There are 4 nested groupings, the coarsest first. Each group lies inside one group of the grouping before and may be the whole of it. The rows also spread widely along 11 directions, which tell nothing about the answers.
In the rows, zero is written as 128.
Known rows, each followed by its group in each grouping:
[172 129  42 147 129 129 114 106 142 155 101 178 174 186 146 141 120 178
 113 134 151] -> Zumas K_797 Napo voro
[153 149 121 124 182 102 105 153 113 150 127 130 161  96 137 153 128  95
 150 153  86] -> pagu K_147 feg kaz
[143 112  67 127  88 116 135 127 147 130 145 131 177 167 133 133 109 169
 126  97 213] -> Zumas K_107 Veti Naf
[155 129 100 123 116 147  86 149 125 170 167 131 180 156  91 160  90 184
 133 141  93] -> Zumas K_697 napi veten
[102 159 121 183 152 160 114  89 134 115 144 128 125  69 137 131 156  77
  81 145  63] -> pagu K_552 kur mag
[117 107 138  86 143 116 133 142 161  99 117 145 155 116 162 136 134 153
 110 122 154] -> pagu K_147 feg Viz
[154 157 172  89 142 112 113 148  75 166 120 110 109 120  80 147 127 119
 134 147  38] -> Zumas K_697 Seme zevis
[118 137 132 121 109 122  94 143 156 123 181  87 164  62 104 128 106  90
  68 114  58] -> pagu K_624 dute geza
[118 138 151  76  70 172 129 135 137 145 167 121 127 142  69 153 117 186
 114 137 129] -> pagu K_624 tedes Lazo
[146 105  77  80  77 147 151 125 178 164 179 142 112 147  81 133 110 177
 130 128 132] -> Zumas K_797 Napo kipib
[154 145 101 118 110 165  96  99 137 113  83 137 191 140  94 153 106 165
 100 159 100] -> Zumas K_107 Bara roloz
[108 140 193 137 207 108  87 162  96 117 122 127 123 143 140 162 142 204
 149 134 136] -> pagu K_552 vov Mafel
[ 78 150 110 202 171 185 147 117 108 143 208 156 133  90 177 159 168 105
 162 153 145] -> pagu K_552 vov vufub
[132 137 136 211 176 153  82 115  87 161 159 121 110 143  98 145 138 142
 140 144  48] -> Zumas K_697 napi gobo
[131 198  96 161 209 145 132 110 129 151 128 153 115  90 106 166 151 132
 142 188  95] -> Zumas K_697 Seme Ris
[118 124 134 138 116 161 141 122  92 124 136 123 154 119 127 154 142 101
 175 147 166] -> pagu K_624 dute rurop
[118  98  87 144  97 156 158  80 162 109 132 152 125 119 161 101 149 102
  71 108 113] -> Zumas K_797 noge par
[143 151 111 130 131 150 123 104 144 141 128 125  98 149  53 152 125 193
 142 153 135] -> Zumas K_107 Bara nupe
[139 149  81 189 193 125  87 107 154 118 126 120 176  63 136 138 132  72
 116 154  76] -> pagu K_624 tedes zolo
[176 116  90 149 146  93 130  93 124 137  62 138 125 126 143 103 150  54
 123 124 108] -> pagu K_624 Kemu dito
[131  83 178 112 156 132 134 133 107 131  94 155  97 174 152 125 158 162
 163 129 134] -> pagu K_624 Kemu sig
[164 157 106  71 137  79 103 173 135 141 113 125 216  91 139 149  98 108
 103 133 112] -> pagu K_624 Kemu sig
[115 150 101 129  87 123 141 127 114 103 146  98 174 122 109 156 117 142
 119 109 215] -> Zumas K_797 noge par
[152 125 159 118 189  50 110 151 131 134  96 111  78 144 107 126 138 162
 141 110 149] -> pagu K_624 dute rurop
[ 89 132 165 195 206 154 101 117 113  94 132 125 134  88 154 147 161 115
 138 151 102] -> pagu K_624 dute geza
[117 196 143 169 147 140 130 108  55 126 108 116 127 135  95 172 151 140
 140 149 162] -> Zumas K_697 Seme zevis
[153 144  83  79  95  87 154 132 158 133 125 126 158 103 129 122 114 107
  88 104 148] -> Zumas K_107 Bara roloz
[152 129 115 153 221 116 103 154 119 184 157 153 115 146 126 155 131 170
 192 160  85] -> Zumas K_697 Seme zevis
[103 131  95 163 160 164 136 104 164  95 160 124 162  59 137 143 135 101
 137 152 122] -> Zumas K_107 Bara nupe
[126 103 146 134 185 150 128 132 115 129 128 134 138 102 145 147 148 102
 203 166 113] -> pagu K_624 tedes Lazo
[161 118  92  94 150 133 121 105 160 109  66 152 171  98 136 130 123 111
 108 161  68] -> Zumas K_797 Napo voro
[134  67 112 101 104 168 128 113 167 113 112 163 173 143 160 119 127 139
 120 132 123] -> pagu K_624 Kemu dito
[106  88  93 128  75 170 152  93 181 118 169 150 130 141 139 109 131 154
  77 103 137] -> Zumas K_697 Seme zevis
[125 172 134  78 152 105 116 160 152 127 123 162 187  85 184 140 131 137
  37 128  84] -> pagu K_624 tedes zolo
[158 137  87 148 104 162 105 101 140 173 145 134 120 168  66 144 120 165
 134 148 117] -> pagu K_624 tedes Lazo
[163 143  27 159 178 139  91 119 175 146 139 151 201 111 121 162 101 150
 144 172 108] -> Zumas K_797 Napo voro
[182 119  36 133 151 129  91 112 192 144 121 146 191 124 110 137  92 147
 129 155  93] -> Zumas K_107 Bara nupe

New rows. What belongs after each?
[153 162 118 142 181 116 107 146  96 167 128 141 158 114 142 156 137 107
 152 156  94] -> pagu K_624 tedes Lazo
[154 109 120 125 118 114 101 138 113 146 138 120 174 103 153 119 120  58
 103 116  47] -> pagu K_147 feg kaz
[122 152 129 137 130 107 137 149  93 150 155 137 159 115 182 136 147  96
 105 106 143] -> pagu K_624 tedes Lazo
[113 149 115 173 176 115 133 118 126 120 131 152 141  98 182 125 156 106
  77 117 103] -> Zumas K_697 napi gobo
[142  71 139 137 127  86 160 117 112 126 124 103  71 145 129  97 150  98
 176  85 165] -> Zumas K_107 Bara nupe
[108 104 132 156 127 147 146 113  99 115 149 110 125 110 135 139 149  88
 187 128 174] -> pagu K_552 vov vufub
[148 216 102 217 213 117  90 108  82 159 103 136 129 115 110 167 156 107
 131 171 102] -> pagu K_624 dute geza
[156 171 154 130 196  46  94 191  56 160 124 106 163 119 139 159 120 123
 144 118 108] -> Zumas K_697 napi gobo
[177 123  52 110 110 119 157 101 155 164 115 157 125 144 119 115 129 110
 131 131 127] -> Zumas K_107 Veti Naf
[118 145 139 110 103 133  98 145 130 121 149 128 187 118 135 138 108 160
  40 109  76] -> Zumas K_697 napi gobo
[116 104 147 193 139 175  97  96  94 114 125 118 139 144 124 139 148 123
 149 138 112] -> pagu K_624 tedes zolo
[160 128  86 149  98 174 116 103 112 187 134 185 135 205 132 139 138 166
 114 140 107] -> pagu K_147 feg kaz
[141 172 124  92 151 115  95 148 149 135 141 101 152  97  54 166  95 174
 116 156  90] -> Zumas K_697 Seme zevis
[126 151 124  78  96 189 166 107 118 138 103 194 155 128 161 148 156 120
  96 167 107] -> pagu K_147 feg kaz
[107 157 165 153  91  92 114 142  79 124 170  78 137 110 130 121 129 105
  52  64 109] -> Zumas K_107 Bara roloz
[ 98 136 176 128 168 116 122 163 105 129 186  96 130  63 136 139 135  97
 126 123  62] -> Zumas K_697 Seme Ris
[ 94  79 134 129 149 120 160 147 127  99 149 149 164 133 215 129 147 144
 149  96 205] -> Zumas K_697 Seme Ris
[111 145  97 207 199 162 105 124 120 147 168 167 161 128 176 163 153 143
 149 157 129] -> pagu K_147 feg Viz
[ 97 142 204 148 195 131  92 153  78  92 121  96 160  85 137 165 144 122
 156 148 107] -> pagu K_624 tedes zolo
[141 112 162  22 143 148 125 160 144 123 109 137 165 110  96 163 103 175
 165 178  82] -> Zumas K_697 Seme zevis
[133 100  99 165 110 152 102 116 112 108 135 102 195 137 114 155 113 117
 176 133 179] -> pagu K_147 feg kaz
[140 123 152 146 123 134  91 147  63 160 152 109 136 170 102 152 120 164
 151 122  95] -> Zumas K_797 Napo voro
[105 131 142 154 145 155 135 121  74 110 125 135 175  96 183 149 156  72
 154 142 135] -> pagu K_552 vov Mafel
[159  89  90 169 139 125 112 100 115 130 107 126 145 145 136 119 130  99
 147 123 104] -> Zumas K_797 noge par
[171 114  87 164 171  80  74 114 150 116  88 105 164 116 118 123 114  98
 122 124 102] -> pagu K_147 feg kaz
[118 129 155 172 130 126  85 107  98 107 100 125 136 160 146 129 144 155
  75 103 121] -> pagu K_552 kur mag
[105 151 124  49 108 136 169 146 175 120 152 155 123 132 114 156 126 226
  95 131 188] -> Zumas K_797 noge par
[136 172 112 120 136  62 124 154 130 140 147 114 148  94 143 132 129 102
  71  96 137] -> pagu K_147 feg kaz
[123 111 174 128 177 105  88 146 117 109 124 104 146  93 139 126 125 116
 107 121  39] -> Zumas K_697 Seme zevis
[140 124  92 124 139 140 151 101 168 132 134 135 102 113  97 130 135 136
 149 146 132] -> Zumas K_107 Bara nupe
[112 136 171 168 129 133  99 158  74 179 207 109 105 162 117 145 138 163
 136 104 111] -> pagu K_624 tedes Lazo
[145 148  51 165 167 146 127 117 156 178 181 151 130 104 117 154 133 111
 178 167 124] -> pagu K_552 kur mag
[125 105 157 152  93 154 115 117  78 142 131 140 122 196 139 131 147 158
 117 106 133] -> pagu K_147 feg kaz
[ 89 167 155 140 131 109 133 167  92 134 188 121 158 101 172 150 144 120
  93  98 162] -> pagu K_624 dute geza
[136  87  93 126  81 218 102  96 154 131 138 165 192 158 128 143 114 155
 117 158  87] -> pagu K_147 feg kaz
[158 177 144 142 212  88  96 141  72 139  66 130 144 137 121 164 137 148
 148 157 107] -> Zumas K_697 Seme Ris
[ 90 186 175 172 128 150 121 132  66 144 180 117 114 122 127 150 153 144
  80 114  92] -> Zumas K_107 Bara roloz
[153 130 119 104 172  52  78 185 145 138 152  98 171 110 116 145  91 169
 115 106 104] -> Zumas K_797 Napo kipib
[142 159 113 150 186 108  88 110 135  85  52 139 183 124 144 143 130 161
  81 141 117] -> Zumas K_107 Veti Naf
[115 131 105 131 110 157 152  85 139  75  82 147 177 115 157 134 142 122
  97 131 173] -> Zumas K_107 Bara roloz
[143 133 109 163 159  70  96 144 119 129 148  81 136 121 101 138 113 133
 135 101 141] -> Zumas K_797 noge par
[161 140 101 182 193  93  81 142 108 158 133 126 154 150 131 148 119 154
 155 128 115] -> Zumas K_107 Bara roloz
[150 190 131 123 158  96  94 158  81 145 114 117 184 109 121 170 121 115
 121 146 113] -> pagu K_147 feg kaz
[133 103  84  80  65 203 178  94 146 132 142 153 152 108 108 142 129 101
 154 166 118] -> Zumas K_797 Napo kipib
[151  86  80  90 138 138 132 149 156 148 152 155 188 119 158 146 111 125
 195 151 149] -> pagu K_552 vov Mafel
[116 140 137  77 105 177 141 113 130  85  81 161 201 119 153 155 129 157
  93 155 133] -> Zumas K_107 Bara roloz
[136 129  92  97 114 138 135 119 190 139 142 157 123 142 111 135 125 181
  96 132 145] -> pagu K_147 feg kaz
[108 115 169 110 155 147 121 138 121  96 113 131 140 152 124 155 133 210
 152 138 160] -> Zumas K_107 Veti Naf
[153 143  78 191 128 121  78 107 129 149 135 129 175 130 141 122 124 101
  67 112  81] -> pagu K_624 tedes zolo
[151 126 111 154 171  93 148 107  90 113  58 147 148 115 182 120 160  61
 135 126 133] -> Zumas K_697 napi gobo
[156 103 120 102 172  73 138 155 152 157 134 147  94 160 140 122 131 184
 156 108 153] -> Zumas K_107 Bara nupe
[150  96 100 205 178 116  83  95 132 117 124  80 108 117  75 126 124 109
 173 133  92] -> Zumas K_797 Napo voro
[122 148 148  55  86 142 150 139 115 116 125 120 149 110  94 157 121 150
 114 139 133] -> Zumas K_797 Napo kipib
[122 133 130 153 130 100 106 124 124 105 115 118 168 117 167 120 137 111
  65  93 134] -> pagu K_624 tedes Lazo
[139  83 129 177 183 152 109 103 136 145 115 162  89 185 139 126 157 179
 173 142 124] -> pagu K_624 tedes Lazo
[158 103  90 139 155  91 115 119 158 140 116 133 112 152 124 121 129 149
 148 115 159] -> pagu K_552 vov Mafel
[125  83 129  68 108 101 158 166 147 122 153 133 156 138 153 130 115 163
 144  96 191] -> Zumas K_697 napi gobo
[151 141  68 160 124 142 114 108 140 154 153 121 165  97 112 137 122  75
 132 145 102] -> pagu K_624 tedes Lazo
[134 103  95 149 112 149 110 113 145 132 156 135 178  95 162 116 127  65
  90 122  60] -> pagu K_147 feg kaz
[119  97  68 116 135 162 175 106 187 128 158 176 133 101 168 124 145 122
 134 143 133] -> Zumas K_797 Napo voro
[170 115 104 123 112 140  95 125 112 158 132 130 186 114 132 125 108  81
 112 137  18] -> Zumas K_107 Bara nupe
[ 90 117 152 139 157 178 145 101 124  82 105 153 125 131 148 150 159 176
 136 152 152] -> Zumas K_797 Napo voro
[148 197 106 112 127 137 125 103 115 136  82 143 138 121  90 161 135 139
 104 166 131] -> pagu K_552 vov vufub
[159 126  84 211 197  89  96  83 157 127  87 120  86 141 105 114 150 126
 129 123 137] -> pagu K_624 tedes zolo
[134  91 140 134 144 127 117 125 132 125 130 118 108 156 109 125 130 170
 152 118 124] -> Zumas K_107 Veti Naf
[157 115  99 136 163  53 134 132 151 157 144 114  85 110 126  99 133  91
 118  92  98] -> Zumas K_697 Seme zevis
[135 147 122 118 126 157 132 140  96 173 158 146 133 169  97 170 125 188
 171 153 144] -> Zumas K_697 Seme zevis
[132 147 138 161 177 140 109 111  81 119  70 158 145 164 152 160 154 166
 154 155 162] -> pagu K_552 vov vufub
[ 92 124 141 145 124 142 124 140 127 125 207 100 142  87 126 136 125 118
 112 111  99] -> Zumas K_697 Seme zevis
[131 177 139 110 135 113 149 145  76 164 129 156 130 148 147 153 147 149
 112 127 137] -> Zumas K_697 Seme zevis
[144 166 119 151 165  87 129 139  81 164 144 112 120  84 134 139 146  52
 151 131 105] -> pagu K_552 vov vufub
[142 102  75 195 192  72 106 131 155 134 154 118 120 146 143 123 128 158
 148  96 170] -> Zumas K_797 noge par
[173 174  94  81 128  93 138 141 101 150  75 168 204 119 181 140 126  97
  84 133 106] -> Zumas K_107 Bara roloz
[108 200 140 158 160 149 140 117  86 147 138 161 127  87 166 149 174  81
  77 151  70] -> pagu K_147 feg kaz
[138 160 149 131 185  94 142 137  83 145  85 167 110 146 176 143 172 129
 129 133 143] -> pagu K_147 feg kaz
[157 142 101  91 142 129 136 123 157 152  99 166 125 155 112 146 133 179
 137 155 155] -> pagu K_624 tedes Lazo
[138 106  82 117 103 143 144 101 149 116 116 144 167 104 154 123 131  82
 124 132 140] -> pagu K_552 vov vufub
[171 171 112 137 194  83 103 123 116 139  66 141 138 121 129 138 135 130
 108 145  83] -> Zumas K_107 Bara nupe
[154 110  95 184 152 142 115  89 120 150 133 108  93 145  65 135 131 120
 189 148 112] -> Zumas K_697 Seme zevis
[143 114 123 118 218 148 135 143 123 156 126 172 134 122 152 158 143 144
 213 186  93] -> Zumas K_697 Seme Ris
[139 137 123 147 122  79 100 155 124 166 198  81 112 115  92 128 115 110
 113  90 105] -> pagu K_147 feg kaz
[115  94 150  76  91 143 159 133 129 114 155 101 116 102  98 132 126 118
 154 124 128] -> Zumas K_797 Napo voro
[127 129 147 124 120 147 142 127 102 167 139 172 107 168 164 127 161 150
 105 120 113] -> pagu K_624 tedes Lazo
[156 156 113 153 178  95 126 134  79 152 118 114 146  81 137 146 145  30
 174 150  98] -> pagu K_147 feg kaz
[132 126 130  85 120 129 140 118 124  96  74 155 172 115 166 132 139 124
  80 131 109] -> Zumas K_797 Napo kipib
[161 124 120 184 162 128  83 118  97 165 128 115 116 162  90 143 132 137
 172 142 103] -> pagu K_624 tedes zolo
[ 92 136 215 107 124 152 138 143  70 114 154  91 104 100 101 145 146 123
 142 130  86] -> Zumas K_107 Veti Naf
[126 114  95  99  83 170 157 117 135 138 162 134 154 108 117 146 125 104
 167 148 159] -> pagu K_552 vov vufub
[157 193  84 173 142 102 147 113  82 192 131 164 102 163 144 137 159 128
 105 118 139] -> Zumas K_107 Bara nupe
[143 113 111 125 144 114 105 119 164 121 127 118 125 118 105 122 117 148
  97 122  79] -> Zumas K_797 noge par
[110 149 197 118 166  95 140 138 109 136 125 135  46 129 137 120 173 144
  85 107  95] -> pagu K_147 feg kaz
[109 107 150 104 109 138 140 121 138  89 123 110 153  84 139 125 138  90
 112 120 131] -> pagu K_624 tedes zolo
[105 193 188  87 117 110 162 171  58 159 164 131 118 114 149 152 151 134
  95 110 122] -> Zumas K_107 Bara roloz
[154  80 107 144 142 138 159  95 129 154 119 159  80 153 146 104 158 106
 167 128 107] -> Zumas K_107 Bara nupe
[160 186 135  78 160  70 127 158 137 187 132 147  79 122 106 134 138 147
  78 129  69] -> pagu K_147 feg kaz
[160 111  92 149 180 113 127 115 134 161 104 181 101 180 154 126 150 175
 137 132 117] -> Zumas K_797 Napo kipib
[120  98 142 138 119 140  87 121 138  95 147  76 145 107  73 136 106 144
 122 122  85] -> Zumas K_797 Napo kipib
[144 106  94 111 117 152 173  89 121 118  75 172 138 139 163 126 155 103
 141 144 146] -> Zumas K_797 Napo voro
[142 142 111  75 152  85 134 151 170 127 136 118 131  86 107 137 114 142
 110 129 113] -> Zumas K_797 noge par
[155 138 128  84 137  97 128 174 108 183 175 111 118 120  90 152 112 138
 168 134  95] -> Zumas K_797 Napo voro
[126 176  96 168 141 193 106 117 106 167 163 168 174 127 135 172 138 135
 118 176  82] -> pagu K_147 feg kaz
[105 146 177 120 131 156 141 133  76 144 155 126 105 100 130 145 156  98
 142 144  87] -> pagu K_552 vov vufub
[152 147  90 175 171 148  94 112  87 128  95 135 190 136 120 173 126 135
 172 171 125] -> Zumas K_797 Napo kipib
[160 109 111  95 128 141 135 119 126 144 100 164 155 132 156 119 133 107
 120 143  63] -> Zumas K_107 Veti Naf
[151 117 124 100 102 135  98 136 138 137 146  96 154 121  59 142  91 147
 127 135  80] -> Zumas K_697 napi gobo
[143 166  81 132 108 210 111  93 135 140 113 162 185 139  85 178 120 161
 131 197 127] -> pagu K_624 dute rurop
[126 101 111 157 131 128 108 127 138 134 176 113 141 109 137 118 123 110
 105 107  70] -> Zumas K_797 noge par
[122 189 112 105  87 195 133 108 119 135 126 147 170 130  83 180 128 168
 111 174 155] -> pagu K_624 tedes zolo
